The rows come from 5 hidden closed curves, with some noise, and rows from the same curve form a group. Each curve winds through 4 dimensions. The rows are also pushed far along 2 directions, which tell nothing about the answers.
(in the rows, 128 means zero)
Known rows, each followed by its group:
[189  73 165  26 241 152 132 175  96 152]
kegas
[198  99 119  93 200 115  68  84  50  91]
kegas
[ 84 155 120 147  66 115 134 119 147 112]
Nas
[140  91 180  72 172 159 177 190 160 171]
kegas
[167  90 158  82 162 126 160 125 149 122]
deg
[ 60 154 129 152  67 146 153 151 160 142]
Golu
[126 115 150 152 108 106 125 111 147 146]
Ras
[132 120 123 113 146 141 173 122 168 146]
Golu
[124 141 100 148 135 125  97 120 117 143]
deg
[ 95 160 126 147  86 103 142 144 150 135]
Nas
[149 111 139 130 153 136 147 133 149 153]
kegas
[ 96 111 150 104 105 158 151 141 154 127]
kegas
[210 105 168  83 190  75 102 142  62  96]
deg
[ 91 172  81 206  83 115  75  93 104 129]
Ras
[127 110 138 100 119 136 139 117 138 104]
Nas
[139 103 164  77 155 134 136 156 117 132]
deg
[158 135 127 139 155 107 112 133  97 132]
Golu
[125 130 140 116 107 116 130 118 111  92]
Golu
[ 50 149 146 155  71 163 192 195 211 193]
Nas
[ 93 132 108 134 123 160 108 131 129 149]
kegas
[171 113 165 112 168 115 172 167 149 151]
Ras
[ 69 136 131 162  95 182 162 169 182 186]
kegas
[109 155 108 168  87 113  85 122 103 105]
Golu
[105 146 146 155  93 114 123 148 116 126]
Ras
[162 118 161 121 159 111 167 173 157 165]
deg
[157 109 121 105 161 125 126 111 133 129]
deg
[148 121 159 107 151 113 128 167 112 140]
deg
[ 98 169 105 172  91 110  67 114  63 104]
Golu
[137 126 116 122 124 122 137  96 136 105]
Golu
[ 78 167 117 212  37 101  79  94  90  92]
deg
[150 124 137 100 149 116 103 148  95 110]
Golu
[134 141 114 134 147 118 139 142 147 162]
Nas
[103 157 130 174  80  98  77 115  75  99]
Ras
[134 128 162 140 112 112 160 151 146 132]
Ras
[113 123 148 131 117 141 145 150 141 141]
Nas
[156 126 104  84 162 104  74  93  69  87]
Nas
[142 100 132  88 150 144 148 118 151 122]
Nas
[129 124 162 131 107 113 144 145 133 120]
deg
[114 131 147 113 128 130 132 165 122 142]
Nas
[136 123 117 127 132 126 137 111 149 132]
Ras
[106 140 140 156 112 119 114 145 122 156]
Ras
[150 116 116 109 151 116 104  99 109 115]
Ras
[148 103 125 117 160 155 131 118 130 133]
kegas
[141 113 144  93 157 134 174 130 144 137]
Golu
[111 143 112 168  82  95  99  81 123 107]
kegas

New rows. What belongs after each?
[128 139 148 127 121 105 136 154 122 133]
Nas
[111 143  97 122 118 121 104 105 119 116]
Nas
[ 97 120 115 101 135 170 147 145 167 160]
Nas
[145 125 128 121 121 102 125 100 120  94]
Nas
[135 119 145  95 124 115 153 132 144 112]
Nas
[ 68 148 100 142  89 158 164 138 201 168]
Nas
[130  98 168 118 136 121 158 141 176 173]
Ras
[115 151 136 165  93 101 122 134 118 124]
Nas
[151 127 139 135 141 110 128 130 114 129]
Nas
[183 129 134  99 194 107 101 154  61 122]
Ras
[113 140 150 136 111 117 157 165 150 150]
Nas
[171 104 138  84 200 128 123 151 110 156]
deg
[149 120 148 123 148 122 177 168 187 172]
deg
[164 132 104 131 141  92  90  76  90  90]
Nas
[ 67 154 121 139  94 152 148 144 141 151]
Golu
[167 115 145 107 155 103  79 111  50  83]
Nas
[114 141 144 149 116 129 170 155 156 156]
Golu
[ 91 134 140 181  74 141 179 136 204 160]
kegas
[133 115 127 107 170 145 127 152 135 176]
kegas
[142  97 176 115 136 120 180 150 185 165]
Ras
[ 98 128 151 135  93 133 138 143 143 133]
kegas
[124 127 127 111 118 105  82 104  88 103]
kegas
[144 145 126 110 154  96 108 145  95 135]
Nas
[163 128 145 120 157 105 123 133  88 117]
Golu
[129 124 153  94 165 142 165 177 136 168]
Golu
[ 82 172 112 202  60 106  86 121 101 120]
deg
[135 127 110 134 154 129  98 119 111 151]
kegas
[111 137  97 127 119 134 117 105 138 126]
Nas
[124 149  96 144 122 108 117 107 133 130]
Nas
[ 95 124 162 127 101 146 171 169 171 157]
deg
[113 176  90 177 107 117  90 125  82 111]
Ras
[ 81 144 149 158  90 141 172 186 187 183]
deg
[153  98 151 114 158 153 153 139 140 138]
kegas
[ 90 153  88 201  89 139 109  98 145 150]
kegas
[155 122 127 122 169 125 126 136 121 149]
Nas
[ 95 122 159 132 114 162 178 180 183 179]
kegas
[114 111 163 110 112 142 155 151 148 130]
kegas
[115 115 162 133 103 134 167 138 163 133]
deg
[ 93 137 135 136  82 135 157 128 156 117]
Golu
[125 130 101 143 107 123 100  75 114  91]
Nas
[121 133 130 174  72  88  95  70 109  87]
Ras
[ 77 167 125 201  60 117 117 142 136 142]
deg
[ 73 148 140 161  74 145 156 161 166 156]
Nas
[ 91 133 135 124 102 137 130 144 141 140]
Ras
[ 75 189  78 221  64 106  60  99  84 121]
Nas
[120 122 145 158 102 129 161 120 166 138]
deg
[166  77 150  38 196 158 178 148 173 148]
Nas
[149 112 133  74 148 118 118  98  91  80]
Golu
[130 123 108 123 140 136 115 107 130 133]
deg
[143  92 139  99 166 178 163 142 161 153]
kegas
[ 90 136 122 116 119 152 123 152 130 148]
Nas
[189  98 139  61 208 121 139 151 135 147]
deg
[156 122 137  96 186 128 121 162  97 150]
Golu
[157 102 153 115 142 120 152 117 142 121]
deg
[191  99 125  53 221 121  65 115  36 102]
Nas
[176 149 103 123 165  65  42  93  22  85]
Nas
[132 132  96 100 164 134  98  98  84 119]
Golu
[130 149 111 172 119  92  68 102  78 124]
kegas
[ 81 134 126 113 120 167 147 170 162 172]
Nas
[111 127 128 145  92 123 149 108 165 121]
Ras
[123 146  90 177 120 117  70  86  94 125]
kegas
[ 96 140 132 120 101 135 128 133 117 115]
Golu
[103 157  85 151  94 109  76  83  96  97]
Nas
[132 128 116  83 147 121 116 123 118 118]
Nas
[ 46 185  94 199  17 110 112  99 144 107]
Nas
[181 114 146  42 198  93 125 150  94 119]
Nas
[129 136 115 122 141 122 109 145 124 144]
deg
[131 144  92 153 135 112  75 102  94 124]
deg
[107 120 147 133 108 140 139 128 136 132]
deg
[101 126 153 107 152 171 205 216 202 218]
Golu
[110 129 150 127 115 135 139 157 132 137]
Nas
[ 88 128 113 151  82 168 111  97 122  98]
kegas
[ 73 160 115 166  88 146 130 163 149 162]
Golu
[120 132 137 106 147 141 131 173 122 154]
Golu
[154 120 124 113 142 111 134 106 134 114]
Nas
[127 130 145 112 155 137 150 169 126 163]
Golu
[105 159 105 148 103 129 108 134 102 110]
Ras
[ 94 140 137 150  93 118 131 139 147 151]
kegas
[149 116 138 133 153 111 120 119 131 157]
Ras
[121 157  92 150 116 100 101 101 116 120]
Nas
[120 105 127 111 125 169 126 108 124 102]
kegas
[ 75 150 146 141  78 133 207 181 222 179]
Nas
[124 161 124 159 101  78  83 117  72  99]
Nas
[145 108 122  89 155 120 105 104 116 121]
kegas
[187 109 128  89 169  94 106  89  89  82]
Nas
[102 144 131 133 124 137 147 142 126 149]
Golu
[127 133 105 100 138 120 105 111 112 113]
Nas
[138 114 151 125 124 116 112 110  94 101]
deg
[119 143 110 129 134 123 113  93  85 113]
Golu
[170 111 129 115 158 111 126 109 127 120]
deg
[121 150 110 144 136 114 131 143 143 160]
Nas
[110 114 127  90 139 150 118 135 132 139]
kegas
[ 82 134 146 164  85 155 158 159 170 162]
kegas
[158 114 148 103 160 116 170 147 159 146]
Nas
[ 78 157 118 199  63 111 138 122 177 162]
kegas
[115 147 141 176 105 119 159 165 171 174]
deg
[151 105 143 127 151 146 143 129 134 134]
kegas
[ 89 155 125 157  79 145 186 161 187 138]
Ras
[ 98 135 128 107 111 139 131 126 116 114]
Golu
[110 132 129 118 100 126 134 109 125  96]
Golu
[157  95 129  70 188 146 134 130 134 144]
deg
[135 117 105 122 142 138 100  93 115 119]
kegas
[ 81 120 161 132  84 159 181 165 190 156]
kegas
[120 147 106 142 137 131 112 140 114 146]
Ras
[136 118 106 105 162 134  92 111 106 134]
kegas
[115 138 109 120 139 137 136 104 117 131]
Golu
[128 112 151 138 116 132 171 130 172 141]
deg
[ 99 142  99 170  76 130 110  78 135  99]
Nas
[142 114 115 108 142 133 119  97 127 108]
Nas
[ 74 155 115 160  79 134 118 143 144 145]
deg
[119 137  93 144 111 127 102  80 122 103]
Nas
[128 152 105 125 129  97 108 119 110 121]
Nas
[114 132 130 113 116 124  89 122  78  96]
Nas
[123 129 133 148 114 130 114 121 111 116]
Nas
